The first 7 rows are patterns. Each new row is the sum of 2 different patterns, raised or lowered, with some noise. Before adding, each is slid sideways (what falls off one end comes back at the other), maybe read backwards, and multiplied by a number that may be negative. Names go in the order of the patterns.
Some rows, each with the names of its patterns after it:
[  9  -2   1   0  22  -5  -3   2  -9   5  -1  -8  -7   1 -11  -7  -2  11
  12  -4  -1  16 -15  17   3  20   6   2  -1   1 -10  16  -4   0  -4  -8
  12] => Z
[-11  10  -7 -13   2  -1   4 -22  -6   3   4  10  14   9  10  -1   0  13
  -7  -2   5 -12   6  -2  26  -8  -3   3   2   7   5  -4   7  23 -13  -1
   2] => J
[ 12   1  -2 -10   9  16   2  -4  18  -6   3   3   0  -4  -3   0  -4   2
   0   2   2   9   1  -1   2  25   0  -1 -19   1   9   4   2  -3  -8  -7
  13] => M
[ -2  16 -12  -7  -8  -4  13 -11   2   2   3  -7 -11 -13  28  11   6  -6
  -1   2  20  -6  -1  -5  10  -7 -17  -7   3 -27   4  28   0  15  -6  -3
   2] => C
[-17   3  -8  11 -28  28   1   3 -20   4 -16   4   1  -1   8  -8   1  -2
  -3   7  14   2  13  -9  -8 -12  -5   0   2  21  -4   4  -4  -4  -3 -28
  26] => R
[ -7  28   1 -11   6   6  -2   0 -14  -1  14 -16  -7  -1 -15   0  17  -4
  -2   4  -4  12  -2   0  10   8  10  10  -1  -3   1 -10   7  -3   3  -3
  -9] => F
[-12  -3  -8  -4  -3   2  23  -5  -4  -1   2 -11  -2  -5  -5  19   5  23
  -6   6   3   5   7   6  17 -26 -11 -14   4  -6 -13   9   9  -8   9   3
   5] => K

New rows, each followed by the names of its patterns:
[  5  12   4  -5   3   2   7  16  -4  -3   3   9  -5  14   7   8   4   7
   9   1  13   3   8   3   0  -5  18   7  -3 -14   9   5  22  -3  -3   9
  -4] => M F
[-12 -19 -16 -27  -8 -27  -3 -32 -19 -11 -13  -4  -4 -27  -2  -6  -1   1
 -23 -22 -10 -20  -7 -33  -5 -11 -20  -8   3 -10 -13  -1  -9  -3  -5 -20
 -22] => Z F
[-19 -18 -34 -14 -24 -18  -9 -32  11 -44 -19 -30  -1 -25   7 -55 -32 -14
   9 -18  -6 -26 -29 -19  -7 -10 -18 -41 -18 -24 -31 -29 -32 -11 -11 -10
  -9] => M R
[ 18  -7  -6  31  -5  13   6   9   4   3  16  15   5  16  22  25  22  17
   8  -1 -13   4  10   6  -3  -2  10  -8  27   6 -13  32  17   2  12   4
   8] => J F
[  0  18   0  -6  -7   3 -12  -3  -7  -1 -12 -15  14 -20   7  -4  19 -25
   6  -1  -6 -19  15 -28   1 -12  -5   2  -4  12  -6  -9   7  -7  -7 -13
   8] => C R
[  1 -10 -15  -2  -8   6  10   5   9 -19  -9   1 -12  -8 -12   4 -25 -18
 -23  -1 -17  -2  17  -7   3  -6  -4 -20  -8   5 -10  -4  -8   1  -3 -14
 -10] => C K
[  6  16   3  -2  -3  -7   7  33  22  19   0  29  23  27   5  -7   4   1
 -10  16  21  12  13   7  26 -10  13   8  16  18  44  -2   5   7  -6   7
 -11] => C K
[16 25 20 19  2 15 22  9  6 19 11 20 10 44  4 -4 14  6 20 18  8 18 21  8
 14 18  6 14 12  2 12  9 19  1 14  1 10] => J C
[21  5 28  0 15 14 29  7 28 12 15 15  7 12 13 10 23  5  6 14  3 16 21 24
 22 15 16  4 18 11 20 17 18 34 -8 25 13] => Z R
[ -6  -5 -14   8  -6   0  -2 -29 -18 -31  -9 -12  -8 -20 -10 -15 -19  16
 -11   3  -1  -2   8  -2 -24  -1  -4 -10 -10  -2  -9   7  -6 -25  -4 -18
  -1] => F K
[ -4  -8  -9  -2  -5  -2 -11  -1  -4   1  11  -2  -4 -29  -2  -4  -2  -6
  -2  10 -16   3  -2   0  -6  13 -16  -5  -6  10 -15   7  -6 -13  -7   0
   2] => M R
[ -3  -8  -9 -13  -1 -11 -10  -4  -2  -8  -3  -8 -10   3 -10  -4  -8  -1
  -2 -13 -11   2  -8  -4 -10  -4  -8  -6  -9   2   0  -5 -16   0 -12  -9
   4] => Z F
[  7  24   1  32  11   6 -14  38   1  13   6  23 -16  36  14  22  12   5
  15 -10   4  10  13  19  25  21   6   5  -1   4  15  15  12  24  -8   8
   4] => R K
[ -6 -17 -18 -16 -10 -10 -24 -12 -24 -17 -17 -14   6 -11 -16  -8 -18 -26
 -21 -20 -18   1   1   1 -17 -12 -14 -13 -23   3 -10 -33 -26 -18 -24  -5
 -24] => R K
[-14  -3 -14  -5 -25  -1 -20 -15  -7  -4 -14 -26 -23  -6 -19 -16  -7 -16
 -20  -5 -16 -17   0 -16  -9 -15 -18  -1 -16 -15 -15 -15  -4 -18 -14 -14
 -12] => Z F
[-15  15 -12 -10 -22  -1 -17 -17 -15  -8  -8 -28 -27 -14 -28 -20  -6 -14
 -22 -12 -20 -11  -2 -15  -9 -11  -3  -1 -21 -20 -15 -23   0 -23 -12 -18
 -19] => Z F
[-23   0  -7 -21 -16  10 -40  -7  -8 -18 -14 -24   8 -15 -18 -18 -19 -26
 -19  -2 -14  16  -6 -15 -15  -5 -11 -10 -16 -12 -11 -16 -16 -30 -10 -10
  17] => Z R
[ 13  15  -3  25  -7   1  12   0   6 -20  -5  15  18  19  33  13  23   7
  13  33  10 -17  14   9  11   3  39   2  21  14  -2  32  23   7  32  32
 -18] => J F
[ 6  5  5 20  6 15 17 11  2 11  4 10 -5  4  8 11  5 -1  1 12 14 19 10 -1
  4 14  6 16  8  6 11 -1  9 11  9  0 -2] => M C
[-37 -27 -37 -22  -9  -9  -4 -32 -22  -6 -21 -18 -13 -20 -15 -22 -12  -9
 -14 -14 -13 -36 -37 -15 -14 -24 -29  -4 -14 -14 -12 -47 -15 -39 -13 -25
 -26] => Z K
[-24  -2 -10  -6 -18  -2 -16  -1 -22  -8 -26 -13 -18 -12 -18 -13   0 -17
 -18 -21 -26 -16 -15  -5  -4  -8  -7 -16 -12  -6 -13 -26 -14  -4 -14 -26
  -9] => R F
[-20  -9  -9 -18 -12   3 -19 -12  -8 -30 -14 -13 -10 -15 -11 -16  -7 -16
 -21  10   0   2  -8  -9  -5 -15 -22  -3 -16 -10 -15  -9 -13  10  -8 -15
  -9] => F K
[-24  -5 -26 -18 -23 -16 -23  -3 -15  -8 -18 -15 -15 -22 -10 -11 -32 -12
  -5 -16 -24 -15 -21  -9 -14 -24  -5  -7 -18  -5 -16 -28  -7 -15 -11 -14
 -24] => R F
[  5  -5  21  -7   8  14   1   0   1  15  23   5  13  16   9   9  18   2
  16  16 -12  13   8   4   1  -2  15  14   5  12  -8  16   5   6   3   3
 -10] => Z F
[  6  16 -12  -8 -12   0   0  -5 -12   2  -9  -6  -5 -11  11  -5   0  -6
  -5  11   0   5   0 -16  -3  -9 -12  -7   9  -6  -8  -1  13  -1   2  -6
  -5] => C F
[ -5  -1   3   8  12 -10   5   7  12  15  18  18  21   9  13  15   0   2
  10  -2  14  14  27   2   4   9   8   4  22  -1  14  23   2  -3  19   0
  18] => J R
[ -8 -27 -24 -25 -41 -17 -39  -8   4   7 -43  -8 -13  -7 -42  18 -45 -19
  -9 -42 -20 -17  -1 -21 -18 -25 -25 -17 -48  -2 -21   8 -15 -17 -13 -28
 -25] => J R
[  4   2   3  -2  -6   0   0  -1  -8  -3  -8 -11  22  -1  -9   1   8  -3
 -26 -11  -6 -28  -1  23  16   6 -10  -5   1 -12  11 -16 -11   6   0  27
 -16] => C K
[-15 -22 -15 -20 -11 -28 -19 -20  -1 -19 -11 -20 -14 -12 -23 -17 -18 -18
 -10 -25 -22 -19 -22 -12  -6 -12  -8 -24 -11 -26 -18 -14 -11 -17 -19 -11
 -27] => Z R
[-20  11   3  -9  -2   9   3   9   0  19  13   1   0  10  13  25  -8  -5
  -3   8   6   6  -4  18   1  -3   0   4  17   2   0   1   3  18   5  26
   4] => M C
[21 31 11 17 14 18  8 21 23  4 14  3 12 21 11 35  9 20 24 16 -3 19 25 28
 24 25 32 16 14 18 23 14 15 17 23 16 30] => Z K
[ -3  20 -24  19   0  13  15   1  -3   7  -4  25   2   2  -3 -13  -6  11
  -3   1  -9  14   2 -11   3 -10  -5  15  -3 -10   5  -6  -6  -1   8   4
  14] => Z J
[ -9  -7 -17  -5   6  -2   1 -18  -4 -12  18  -6  -9   9  11 -29 -13 -22
  -2   9 -21 -28  -2 -18  -1   2  -4   6   3 -12  27 -11 -27   3 -10   8
   6] => C F
[  7  10   8   4  22  10  32  11 -14  13  -3  -3   3  11   1  12   5  25
   6   2   7  17  19  31  -3  -4   2  19  11  10 -10  18   6   2   0  -1
  22] => M C
[-18  -4 -14 -40 -44 -17 -14  -9 -12  -9 -10 -19 -19  -1 -25 -17 -10 -30
 -13 -22  13 -40 -18 -17 -29 -18  -4 -20 -12  -5 -41 -14 -10 -27 -10 -27
 -38] => J M
[  0  -8 -18 -17  -1 -17 -10 -10  -9  -9 -23 -15 -26  -4 -17   6 -33  -9
 -17  -3 -25   6 -30 -16 -10 -15  -9 -11   7  -6  -8 -16 -22 -17 -22   1
 -11] => R F
[  7   8 -21 -16   5 -23  -2  -4  -4   7  -5 -18   0  23   7  21  -5 -11
  11  -6 -10   8 -17  -1  -5   0  -7  -3  -8   2   0 -18  11  -5   1  -5
   9] => F K
[ 15   1  -1   0   9  -3  11  -6   3   5  16 -10  12  -1  10   3   3  11
  -3   5   6  -3  -6  -4  -5   5   5  12  18   3   5  -4  12   7   1  11
   5] => J R
[ -4 -12 -28  -7 -10 -14   1 -19   8  -3 -18  -9 -24 -27 -15 -17  -5  -5
 -27  -8  -9 -24   5 -21  -8 -40 -11 -13   5 -13 -27 -14  -4 -21 -34 -10
 -11] => J F
[ 15  17  10   3   5   6  11  28  26  50  10  22  18  31  28  13  37  -2
  11  18   2   8  11  19  17  11  21  22  27 -12  17   6  25  11  21  38
   3] => J K
[32 17 22 23 10 20 11 29 21 18 10 12  6  8 24 19 18  7 28 26  9 24 13 17
  9 18 21 14 17 16 26 22 22 -7 36 18 14] => Z J
[-20   7 -10   8  -8  19 -21 -10   1  13  -4   9  -8 -11  -2 -16  10 -10
   1   2 -12 -17  -2  -8  10   4  10   5  -1  -5 -14   0  -4   3  -8   0
  19] => Z R
[ 9  4 36  9  8 15  6 14 24 14 17 11 21 22 22 11  7 12 16 35  1 14 14 22
  9  7 20 19 11 17  1 19 14 17 15  5 12] => Z M
[  1  22  10 -12   4  15   5   6  -5   1  23  -6 -22   8   3  10  -5  -2
  -3   9   3  -6  -1  -5  -4  -1   1   6   9  -8   6   6   0   4 -10  -5
  17] => J F
[26  1  9 13  9 32 14 -1 32 24 21 31 15 -2 13  4 12 15  2  9 10  8  0  4
  2  8 27 15 20  9 19 11 17 19 15  0 10] => J F
[-18 -10 -18  -8 -28   7 -22   0 -13 -15  -4 -10  -2 -17 -10 -17 -23 -21
 -22 -11 -21 -16 -19  -5   1 -16 -16 -20 -10 -14 -16 -15 -10 -22   2 -16
 -22] => Z K
[  7  -7  -8   6 -11   2 -18   4   7 -12 -10 -17 -12  -1  -9 -10   3   0
  -8   2 -15 -16  23 -17  -1 -12  22 -16  11  -7 -10 -28  -9 -22  -1  -4
 -16] => J R
[  3  -9 -19 -13 -20  11   0  -3 -20  14  -2 -13 -27  -1 -20 -19  -5  -1
  -9   3  -1   1  -6 -26  -5 -13 -27 -10  -3  -8 -16 -12 -19 -24 -28  -7
 -25] => J K
[14 44 24 21  1 20 16 37  6  7  8 25 12 19  5 25 24  6 24  3 31 -6 39  5
 17 28 29 24 42 -6 22 12 -2 13 10 10 16] => C R
[-10  -7 -11 -12 -11 -18 -11  -5   3  -5   0  -6  -5 -10 -19   9 -18  -7
  -9  -8 -17   3   3  -9 -17  -5 -14  -3  -5  -9  -1  -1 -12 -10  -8  -9
   3] => J R
[  1 -15   3   2 -11   1 -11   1  -4 -12  -5  -7  -9   1  -5   1   6  -6
  -1  -6  -6   4  -2 -18  -8   8  -5 -10  -4  -1  12   3 -13  12   7  -1
   8] => Z F
[ -3  -4  -3  -1  -6  -4  -9  -4   1  -3   4  -3   6   2   0   0  24   1
  -2 -23  -5   7   2  -6   1 -15  -9   2   6  -2  -3 -11  10   7   1  -5
  15] => Z M
[-20 -25 -19 -18 -14  -9 -20  -9 -13 -17 -17  -9 -15 -12 -14 -32 -17 -21
 -14 -24 -24 -14 -17 -19  -5 -27 -15 -15 -14 -19 -21 -34 -19 -23 -12 -30
 -17] => Z F
[15  8 12 28  9 16 16 17 28  8 17 23 15 10 11  1 37 22 31  8 13 19 30 15
 18 10 25 21 -1 11 19 -7 23 30 11 26 11] => J C
[ 12  10  12  15   3   1   0  25   0  22   0   1   4   0   8   5   5   1
  22   6   2  -2  -1   4  -4  -5   9  13  11  12   7  -6   0  11   0   1
 -20] => M K
[-11 -10 -14 -22  -5 -15  -6 -15  -4  -5 -20 -12 -24 -19 -32  -8 -18 -12
 -11 -30 -16 -28  14  -7  -1 -12 -15  -3 -19 -23 -11 -25 -19 -18  -5  -6
   5] => J K
[  7   5  -8  22  16  -4   0  17 -14  -6   2 -20   8   4   6  10 -20  14
  31   4  -1  -9  15  -1   6  -8  10   9  11 -10   3   5  15   4   0  -3
   4] => C F
[ -6  -3  -9  10  16   8  14   1  -7   2  -4  10  -7   0  11  -3   8  -5
   4  -3   4  -5  -9   5  24  23   3   3   3   7  19   2  12 -16   3 -10
  -6] => C K
[ -4   1  12  -3  -8  -7   4  -4  -7 -10  11  -4   6  -7 -21  23   2  24
  13 -30   9   4 -14  -3   8  13   5  -6  16  -4 -11 -11  -1  11  25 -20
  -4] => J C
